The same things were measured in two ways. Each way mixes the same 10 hidden numbers, adds some noise and spreads widely along 6 directions of its own, which tell nothing about the thing.
Some things both ways: the first way, then the second way.
[ 62  12  -2  18   7   5 -36 -24  24 -23   3  -8 -19 -38 -16  22 -15 -19
   7 -13]
[-23 -29  14  -1  -8 -22  23   6  -6  14  -1   1   9  36  14  -3  23 -15
   4   4 -27  19  38   3 -14   8 -12 -20]

[-14 -17  19  19  62 -21 -56  46  -2 -11  13  12 -16  -5   4   3 -10 -16
 -19 -37]
[-14  -4  18  11  13  15  14   1   7   3   1   6 -13  23  19   6  12 -39
   2  38 -47  -5  13  11  -9   9  16   8]

[ 11 -30   3 -45 -19  24   2 -28  17 -17 -35   9 -23 -14   8   1 -22  -1
 -24  13]
[ 15  10  14  -9  13  17  -7   5  12  10  11  14  23 -10 -29   2   7   4
   6 -19  15  -5 -12 -16  16  -9  34  -8]

[ -2  31  17   1  -3  -6 -28  -6   9 -29  -8 -36   8 -27 -12  23 -30 -17
  29  19]
[ -4  28  -2  10  40  -2 -24 -13  -3   9  -9 -10 -25 -21   8  26  -5  12
  33 -18  30 -15 -39  22   3   3  48   9]

[-15  -4  -3  -1   9  18 -35  22  17 -16  28 -18  -9 -27  32  15 -11 -24
   4   3]
[  3   6 -21   5   6   6  10 -34   6   9   8  12 -10   3   4 -19 -21   1
   3 -18   0   0 -36   9   7  21  10   1]

[-41   9 -30  25 -21 -39  51   3  -1  36   3  16 -43  36  48  40  37  10
 -24  46]
[ 23   9 -25   0 -24 -17  11 -21   9 -15 -15  20  10   3 -25 -30  -8  24
   2 -36   9  14  -9  14  -9   3  -8 -30]

[  2  -7  -2  10  14   0   5   6 -16  19  20  -2  27  18 -36 -27  16  -8
   6 -22]
[ -7  -6  -1   9 -26  -8  -1  -2   3   2  17 -17   7  -8  19  -5 -32 -17
  -7   5   4  10 -14  18  10  17 -17  -1]

[-35 -27  15  23  42 -11  34  -6 -64  16  30  -1  33  33 -12 -34  25  -7
  36  11]
[  5   8   5  11   3  -6   0   6   3  -2  -4  -1   6 -10 -14  -4 -14  -8
  25   2  11  -4 -20  17  -1  -5   2  -4]

[-28  41   5 -18 -14  -8 -30  10  33 -11 -67 -13  -4  -2   4  26 -48  -2
  -9  21]
[-28   8  10 -25   9  26  -7   2  -4   3  13 -25   8 -39  15  20  -2  21
 -25 -16   9 -14 -13 -44  18  13  22   0]

[  2  51 -11  22 -23 -36   2 -12   7  21 -21   2   3   9 -12   6  12  18
 -18  -9]
[ 24  25 -18  12 -10  12 -28 -10  14 -18  -4 -28 -13 -17   9  15 -12   8
   2  -4  -9  -2   5  19  -1   4   3  27]

[  5  -7 -34  40 -15   7  23   8 -18  12  39  -8  -8   8  -6   1  53 -18
  -2  15]
[ -3  -6   8   3  -6  24  -1 -10  16  -3  -9 -22 -10  20 -42 -20  -6  14
   5  12 -37  12  33  20 -29 -14 -29  12]

[  7  29  27  -6 -36 -30   4  -4  49 -15 -62   8   7  -8 -29  12 -32  20
  10  46]
[  3  -7  10  11 -18   6   5 -14  29   1  13 -16  -5  18 -22 -29 -25 -12
  13  11 -19  16   7  32  -6  -2 -29  -5]

[-27  11 -40  34  10 -34  -7  49  -4   5  11   8 -37  23  11  29   9 -19
 -23   5]
[-16 -10   6   0 -11   9  -5   3   1 -11   4  -7  12 -24   0   2  -3  12
 -40 -16   5  12   7 -23  -2   4  -5 -11]

[ 27 -24 -36 -10 -38  57  31   0  -3   6  35 -25 -26 -10  23  36  -8 -44
  15  60]
[-22  -8  13   5  21  10  -7  -1 -17  31  -3  -8 -10  22 -16   8  -6   7
  20  14  -5   0   3  22 -16  -4  12  16]

[ 23  26  -4  27 -14 -10  -4 -11  20  13 -37  40 -18  25 -34   2   3   8
 -29  -5]
[-22 -25  28  15  11   0   0   5   3  31  13   7  -7  21  16   5   1 -26
  -2   4 -22  25  23  14   3  11   6   3]

[ 27  21  13  23  36  13 -54  -2   6   3   8 -15   0 -18 -36   6 -14 -35
  17 -36]
[  1  19  -8 -16 -13 -27  -6  43 -18 -13 -16   2  21 -10  23  18   7 -16
  -9  30  10 -31 -14 -10   4   2  -1  27]

[-54   4  36  28  82 -21 -39   0 -19 -29  13  -6  24  -1  28 -11 -16   1
  55   0]
[ 13   2 -26  15   6 -32  20  -2 -16  -4 -53  68  -6  30 -35 -32  18   3
   6  -1 -15   5  -7  17 -36  -2  -7  11]

[ 63  -7 -18 -23 -57  32  11  15  49  36 -39  23 -29  -1 -23   4   5   9
 -57 -15]
[-12 -18  -3 -20 -10  -2   2  13 -12  13  21 -10  16  14  20   3  11  -9
 -12  20  14 -11   2 -19   7  -2  -8   7]

[ -8  -2  11  13  13  22  -9  -5  -4  -8  56 -23  17 -14  31  20 -12 -26
  38  36]
[-11 -16  18 -27 -12  -7  25 -16  -3 -10  21 -18  26  31 -14 -29  -3  11
 -14  -3 -28  -2   5 -30  -6   2 -31 -25]

[ -7  -9  10   2  29 -47  10  13 -17 -19 -19   2  33  24 -40 -22   7  29
  -2 -19]
[-12  -7 -14  41   0 -21  -9 -11  -2  -3 -22   6 -29   4  13   2  -5 -18
   7   4   6  22  -6  57 -27   6   6   1]

[-37 -27  -2 -41 -23  -6  23  42  -4  19   6  19  15  28  -6 -31  18  24
 -40 -31]
[  5  -2 -13   6  -9 -18  -8   8 -14  -7 -18  18  -3  -5 -10  -7 -10  14
 -22   2  22   5  -6   2 -15 -13 -24   9]

[  1  48  29  -8  17 -29 -44   8  44 -22 -44  -3 -12 -11  33  55 -63  24
  -3   8]
[ 62  48 -16  28   8  36 -30 -28  20 -39 -10  17  -2 -13 -25   1 -22  -7
  -2   9 -25 -20 -32  18  -5  -8  37  31]

[-41 -35  19 -56  -5 -22   3   5 -18 -28  12   1   7 -30  23 -27 -13  15
  -4 -19]
[ 19  11   6   5 -17  -3   9  29  21 -18 -24   2  -7  -6  -9   0   9  -4
  11  19 -14   5  41  13 -12 -16 -32   1]

[ 22 -29  -4  11   0  45   6 -37 -54  -5  58 -12  19   8 -32 -34  57 -20
   1 -29]
[-27 -28  51   0  11  -6  30  -6 -10  10 -10   6   8  33 -49 -20  -1  24
  12 -16 -44  31  46  -8 -27  -6 -27 -39]

[-17   6  -9 -26 -27 -23  29  18   0  45 -22  15 -34   9  47  27 -20  10
 -46  18]
[-20 -24  23 -17  -8   4  27  -2 -12   5  23 -26  24  10  25   8   7   5
   1  -9 -27   8  35 -34   8  15  -9 -33]

[ 28 -22   7 -25  -9  21   1 -16  27 -43 -10 -13   2 -43  13   8 -50  -9
  44  49]
[-21 -37   8 -14 -28 -19  31  17   3  11   6   2  11  34   0 -24  12 -17
  -5  20 -10  14  31  -1 -11  -3 -46 -13]

Other things, the second way, with their names:
j450: [ -4  -8 -13 -19  -5 -20  15  19  -8  14   3   6   1  27  37   1  26 -18
  -2  23  -2 -18   9 -16   7   2 -18  22]
j310: [ 15  14  -3 -23   8  -9 -20  22   3  -9   0 -21  18  -9  -8  21  34  18
  15 -13  27 -17  10 -24   5 -22  15   8]
j100: [ 12   0 -18   2 -20 -17   8  12   4   7   6   8   4 -10  19  -7 -17 -11
   7  -5  26   5 -14   5  19  10 -24   5]
j790: [ -2  15  28 -15  10  14  -9  21  11   5  -1 -17  -1  -8  -7  21   6  11
   9   5 -10  -7  29  -6   5 -12   1   3]
j429: [ -6  -8  17 -22  20   2 -18  -5 -17  -2  42 -12  24 -11  15  18   7  20
 -28 -23  50 -13 -31 -55  24 -16  25 -17]
j82: [ 23  -1  18 -18  -2 -10  -4  -4   4 -31  20  14  44 -16 -21  -5  15  25
 -34 -45  27   4  -8 -65  14 -20   7 -40]
j187: [ -1 -13 -15   9  -3   7   1 -19   1   3   9  -3   5   5  15  -1   2  -7
  -5 -15 -10   9   3   2   1  16  11   0]
j177: [ -2   4  20 -11 -11  27 -13  -8   8 -38  17 -40  21 -21 -22   2 -10  19
 -31  -2 -10  -2   7 -26  -9 -13  -4 -23]
j334: [ 10  -8  16 -22 -22  -9  16   7 -11 -19   9   9  35   5 -12  -8   4  22
 -21  -7  13   0  11 -31  -3 -11  -9 -49]
j207: [ 12  38  10 -20  12  13 -45  37  16 -10   4 -12   4 -42 -14  25   3  15
 -15   7  53 -32 -24 -16  16 -32  18  33]
j184: [ -3  -4   3   3  -7  -5  14   6 -12  11 -10  21   5  12  -7 -10 -18  -8
   7  17   0   1 -10  20  -6   6  -3  -8]
j660: [  2  -2 -15 -22   1 -33   5  -1 -28   2  -9  36  34 -20 -18 -12   8  49
 -25 -67  58   7 -28 -49   8   1   6 -34]
j749: [  0  -7   7 -11 -16   8  -7   5   0  10  18 -13  24  15  -9  -3  -7  -2
  -6   8  -7  -1   5   3   3   3   3   3]
j585: [ 23  23  -4 -30  -1  24 -21   5  30 -16  12 -23  26 -14 -39  -5  16  12
   4  -9  12 -25 -15 -30  12 -22  12  16]
j458: [ 16  26 -20 -15 -10  15   1  15  12  -2 -11   6  12 -13 -34 -11 -10   2
  14  13  17 -23 -26   7   5  -6   5  19]
j945: [-21 -13   2 -26 -36  -6  29   9  14  -9  15 -18  23   5  16 -25   0 -19
 -26   7 -34   0  12 -31  10  23 -37  -5]
j404: [ -6   8 -13   6  -1   9   2 -21   2   0   5 -26 -20 -10  31  11 -10  -1
  20  -2  -4  -1  -3  23   2  17  16 -13]
j979: [ -9 -12  11   5   6  -9  -6   4  -2   0   8 -13  11  11  14  11  17 -14
  -3  -1 -17   6  16 -10   0   2   4   6]
j202: [-14  -6   9 -16   1  16   2   6   9   2   5 -17 -15  19  -6  -9   2   1
 -11  34 -18 -11  20  -9 -14 -17 -28  23]
j903: [  8  17  37   4  32  59 -22   6  13  11   2 -22 -24   7 -14  38   6  13
  16  25 -43  -5  54   9  -7 -18  22  27]
j550: [ 17   4 -21 -10  24  -5 -19   9 -22  14   0  12  13   6  10  23  33  13
   2  -8  30 -23 -11 -30   8 -15  25  34]
j398: [ -3  14  -7 -14  18  -7   7 -19  -7 -18   2 -10  -4 -10   9   2   9  16
   6 -11  23 -25 -32 -22   0  -5  23 -24]
j388: [ 13  32 -31   8   9  17 -30   0   8 -12  -7 -25 -29 -24  24  28   1  -3
  14  20  26 -27 -23  28   0  -7  29  37]
j373: [ -1   0  28 -32 -13  11 -10  23   9  -2  35 -25  54 -34  -6  14  -5  12
 -22 -27  17  -3   2 -56  38   1   4 -20]
j324: [  4   4  24   7   9  38   2  15   6  15   5  13 -13  -4  15  19  -8 -15
  -5  31 -17  -4  18   2  13  -1  17   6]
j286: [ -3  15   8   4  22  18   1 -18  16   2   3   0 -17   9  16  10  13 -14
  18   3 -17 -12  -4  16   2   8  50 -10]
j730: [ -5  -8   8  18  -5   7  10 -19  -2 -10  -5  11 -22  16   1 -17 -20  -5
 -21  21 -30  12   8  10 -23   0 -24   4]
j507: [ -3  -7   8   0  -9 -26  -3  11 -16  -1  -1  -6  27   7   0   4   0   0
   0  -9 -10   7  10  -6  -2  10  -9  -1]
j240: [  7   1   3  -6  -4  -7 -13  -1 -14  -1   7   1  36  21 -19  -2  -1  -7
  -3   5  -6 -11 -17  -5  -4  -1  16  10]
j170: [-20 -20  -3   5   9  -3  -7  -6  -1  10  -5 -33 -22  33  -8  -2  16   3
  20  16 -20   6  29  21 -31 -11 -26  27]
j923: [ -6  17  -8  17  26  -7 -24  24 -20  14 -24  16 -29 -32  36  48   6   5
   4   1  42  -6  -8  17   3  -2  33  21]
j505: [-19  -9  31 -19  -4  12   7  37   0  21  -2   8  21 -14 -11  10   9   9
 -13  -5   8   7  29 -23  11  -4   3 -15]
j27: [  0  11  -2   5 -16  20  -9  -9  21  -5  15 -28 -22 -34  18   3 -35  13
 -11 -11  15  12  -5  18  14  12 -13  -9]
j644: [ -9 -39  14  23 -17 -23  29 -23 -13   3  10   9   4  22   1 -31 -33  -3
 -10 -12 -21  41  10   4  -9  15 -49 -33]
j638: [ -1  -3 -11   8   7   9   3 -17   1  29   2   8  -5  15  -1 -10 -11  -6
  17  -8 -24   5  -5  12   6  23   3  31]
j370: [-11  -5  41   6  24  33   4   7  20  26  35 -18 -21  -7  43  31  -3 -28
  14  14 -16   5  22  -7  35   7  15  -5]
j225: [-13 -11 -11  15  18  27  -2 -20   8  27  14 -36 -45  11  45  20   6 -11
  27  11 -21   7  24  25   2  12  -2  33]
j642: [-17 -27 -10  -5 -36  -8  38 -15   2 -21   0  -1  29  15 -13 -44  -7 -17
 -23   4 -44  11   1 -25 -13  19 -43 -11]
j549: [ 24  15   7  22  15  37   7 -22  18   9 -13   9 -20  16 -42 -11 -19   9
  39   2 -48   9  21  34 -15  -2   2  14]
j409: [ 24  28   0 -27   3  -2  -3   7  -3 -20 -14   4  22 -10 -45  -6   3  33
  11 -11  22 -22 -16 -18  -6 -24   9 -16]
j473: [ 14  31 -14 -11   5   4 -11   7   8  -7 -12   8   7 -12  -7   4  10   2
   3  -4   7 -23 -20  -3   6   0  29  17]
j99: [  8  11  14   2 -23  25   7  35   9 -15  -6  -8  -3 -12  17  19  -8 -16
  -8  50 -17  -8  33  12  -3  -8 -11  -1]
j390: [ 18  19 -30  -2  15  10 -11 -18  -5  11  -2  13 -13  10  -6  -8  -8  12
   3  -2   7 -21 -31   1  -1   1   9  44]
j222: [-27 -14  -5  -9   6 -23   9 -18 -24   3   9   3  -4 -18  31   5  -3  28
 -23 -45  39  14 -21 -27   6  18   7 -40]
j123: [-24 -15  23 -16  39  25  -4 -17 -30  18  21 -12   1  -8  -3  21  -1  49
  -7 -27  36   2  -8 -34   0 -10  33 -38]
j284: [ 16  12  -2   9  10  13 -31  -7  11 -27   7 -14  -4  -5   0  15  14   4
 -18   6   0 -12   0  -9 -10 -21  16  22]
j306: [ 19  19  -4 -15 -45  -3   9  51  10 -34 -32  12  38  -7 -30  -9  12 -13
 -17  38 -21 -16  31  -1 -14 -13 -24   5]
j397: [ -2 -23  -5   8  12 -10  12  -7 -20  19  12  22   5  15  27   3   2  -9
   0  -7   8  10  -7 -12  10   7   2  -3]
j970: [ -5 -27  10  -1 -15   0  20 -16  -8  18  29  12  54  12 -26 -32 -29 -11
  -5 -25 -16  16 -24 -22  18  24  -3 -21]
j568: [ -7 -12  -7 -26 -12 -16  -6  -8   9 -14  28 -34  28   0   3  -7  19   8
 -12 -25  18  -6  -9 -35   8  -5  -5 -10]
j443: [-22 -14  17  -9 -18  -7  16   7   2   2  10 -12  -6 -16  19  -2 -17  13
 -21 -11  14  21  14 -11   6   6 -32 -31]
j337: [ -1  18 -24   7  44  -8  -6  -8 -35   7 -33  32 -31  -3  19  28  27  25
   9  -8  32 -19 -24   1 -17  -3  52   8]
j876: [ 14  -9 -28  -2 -31 -19  23   5   0   4   4   8  23  14  17 -19 -11 -26
  10   9 -15  -2  -8   2  10  22 -33  18]
j686: [-11  -7 -20 -13  21 -23   4 -14 -16  26   9   9   2  -1  27   7  20  14
  19 -41  46  -6 -29 -12  16  14  36 -13]
j158: [  3  -9   8 -21 -16  15   5  18 -10  10   9  -3  29   8  -9   5   4   4
  -3  10   4  -5  15  -8   2  -4  11 -18]
j137: [-16   1  -5  -6  22  13   2   1   4   1   3 -14 -18   5  51  29  42 -23
  -3  25 -14 -22   8 -13   2   3  38  19]
j356: [ 15   9 -21 -27 -14  12  16   3  -1  -2   9  -4  12  -8   8  -2  -1  15
   2  -1  21 -18 -10 -19  13   3  -1 -13]
j725: [-48 -45  40   5  18  -5  25 -24 -35  14  17 -11   4  35  25   6   6   2
 -17  -7 -44  25  32 -23 -19  19   0 -38]
j239: [ -4 -30 -32  17 -12 -29   8   1 -12  34   5  24  -5  20  37  -3   7 -21
  13  -9  29  23  -5  31   5  16  -5   4]
j846: [-10   1  -1  -2  26 -20 -13  14 -21  31  -9  25  14 -22  -2  24  19  17
  22 -45  64   3 -29  -4  15   0  52 -18]
j798: [ 16  35 -16  33  17  -5 -33   3   5 -12 -29   6 -25 -30  25  37   6  -9
  19  -5  13  -1  -8  45  -5   7  47  18]
j216: [-15   6  18  -1  -1   8 -10  22  -8  15   2  -7   5 -19  14  25 -11  -2
  -6   7   9  -1   3   5   9  11  15   3]

Some of these things the first way, each followed by its name:
[  7   2   6  10   4   8 -10 -12 -10 -14  12  20 -15 -10  16  -1  -9  -4
  14  -4]
j370
[-32 -46   0 -36   2  17  45   4 -16  25  10   3   7  28  21  -8   2   4
  -1  23]
j184
[ -4   0  12   7  19 -33 -42  29  19 -24  11 -12   8 -43  -4   4 -35 -22
  10   8]
j568
[-33   1  32 -12  29 -34  -2  30   3  23 -32  35  22  16  10 -33 -23  42
  -6 -29]
j397
[ -6 -14  -8 -14   1 -18  -4  26  -5  19  14 -14  -2  -8  -4 -10  29   3
 -40 -43]
j404
[-11  43   6  15   8 -38 -36  38  24  -5 -20  -1   2   5 -27   9   4  16
 -14 -38]
j222
[ 44  20  -1  17 -29  52  16 -40  11 -18  -2 -13  20   3 -10   8   6   6
  45  44]
j202
[ 20 -14  21 -41  30  31 -37 -15   3 -52   6 -40  29 -37  16  -5 -26  14
  27 -35]
j337
[-66  -5   5 -23 -12 -47  -8  64  13   7   6  19  -2   4  -5 -20   6  11
 -35 -30]
j443
[-25  19 -11  53  29 -25  -6 -10 -23  28  17  13 -12  18 -12  -2   9 -36
  13   4]
j373
[ 49 -15   6 -48 -23  38  14 -20  12  -6 -33 -19  38   7 -45 -28  13  39
 -13 -36]
j123
[-24  -6  10  -3  37 -25  10 -30  -8  -2 -39   1  -5  16   2   6 -17   2
  16  13]
j306
[-40  -5   9 -48 -44 -20  33  25  10  35 -37  31  -5   9  11 -22 -11  29
 -35  -1]
j100
[-54  17  -2  28  19 -49 -16  30  -2  15  23  13 -20  -3  34  11   4 -11
  -2  -1]
j903
[-15  45  22   6  -2 -40 -13   1  44   1 -67   4  -6 -11   8  22 -42  17
  15  32]
j686
[ 57 -21 -57   5 -38  44  38  -5 -23   5  48 -20 -28  19   4  36  39 -21
 -32  11]
j177
[-28  26  22  28  35 -32 -38   2   0 -12   2 -13   3 -32  14  -3  -8  -7
  32  -9]
j549
[-59 -40 -18  -7  34 -30  38  37 -30  22  38   7 -24  25  53   9   7  -5
   1   8]
j99
[ -9  -6 -19 -55 -31   5  -7  38  18 -21  -3 -10 -36 -27  28  27 -43  -8
 -22  -7]
j923
[  9 -13 -25 -65 -86  10  32  35  15  22 -25  13 -19 -26  38  -9 -10  28
 -69   2]
j225
[  3   5  22   6  39 -15 -50  19  27  -2   2 -12   4 -28  -8  21 -56 -33
  14   6]
j240
[ -3   0  -8 -40 -23 -34  -2   2   2  -1 -37   8 -20   5 -15   4   2  19
 -70 -43]
j798
[ 11 -19 -11 -13 -40  11  43   1 -22   5  13  -7  23  -3  -1 -17   9   2
   2  33]
j170
[-27   4 -14  26  25 -14  15  16   4  23  21 -12 -27  -6  59  33  -5 -16
  37  40]
j356
[  8  23   1   2 -16 -19  20 -19  -2   7 -35  19  -6  16  15  20 -35  14
  -3  38]
j979
[-43 -19 -17  36  56 -16 -18   4 -21 -12  29  -2 -19  -5   5  -8   5 -45
  32  -1]
j505
[  2 -13 -15  27  16   9   6 -15  -6  -1  24  -1 -38  11  40  40  25 -15
 -14  23]
j286
[ 14  75  -3  63 -18  10   1  -9  31  34 -29   5  -9  19   7  34  10   8
  28  40]
j390
[ -3  -8 -22 -11 -49  22  -4  23  25  -9  19   6 -40 -11 -14  20   6 -39
 -21  15]
j207
[ 13  29 -14  55   8   8  30 -20 -30  66   3  18  -8  29  13   1  23  -5
  18  15]
j876
[-36 -16  48 -51  17  -5   3 -35   0 -24 -18 -24  49 -15   0 -26 -25  18
  34   9]
j409
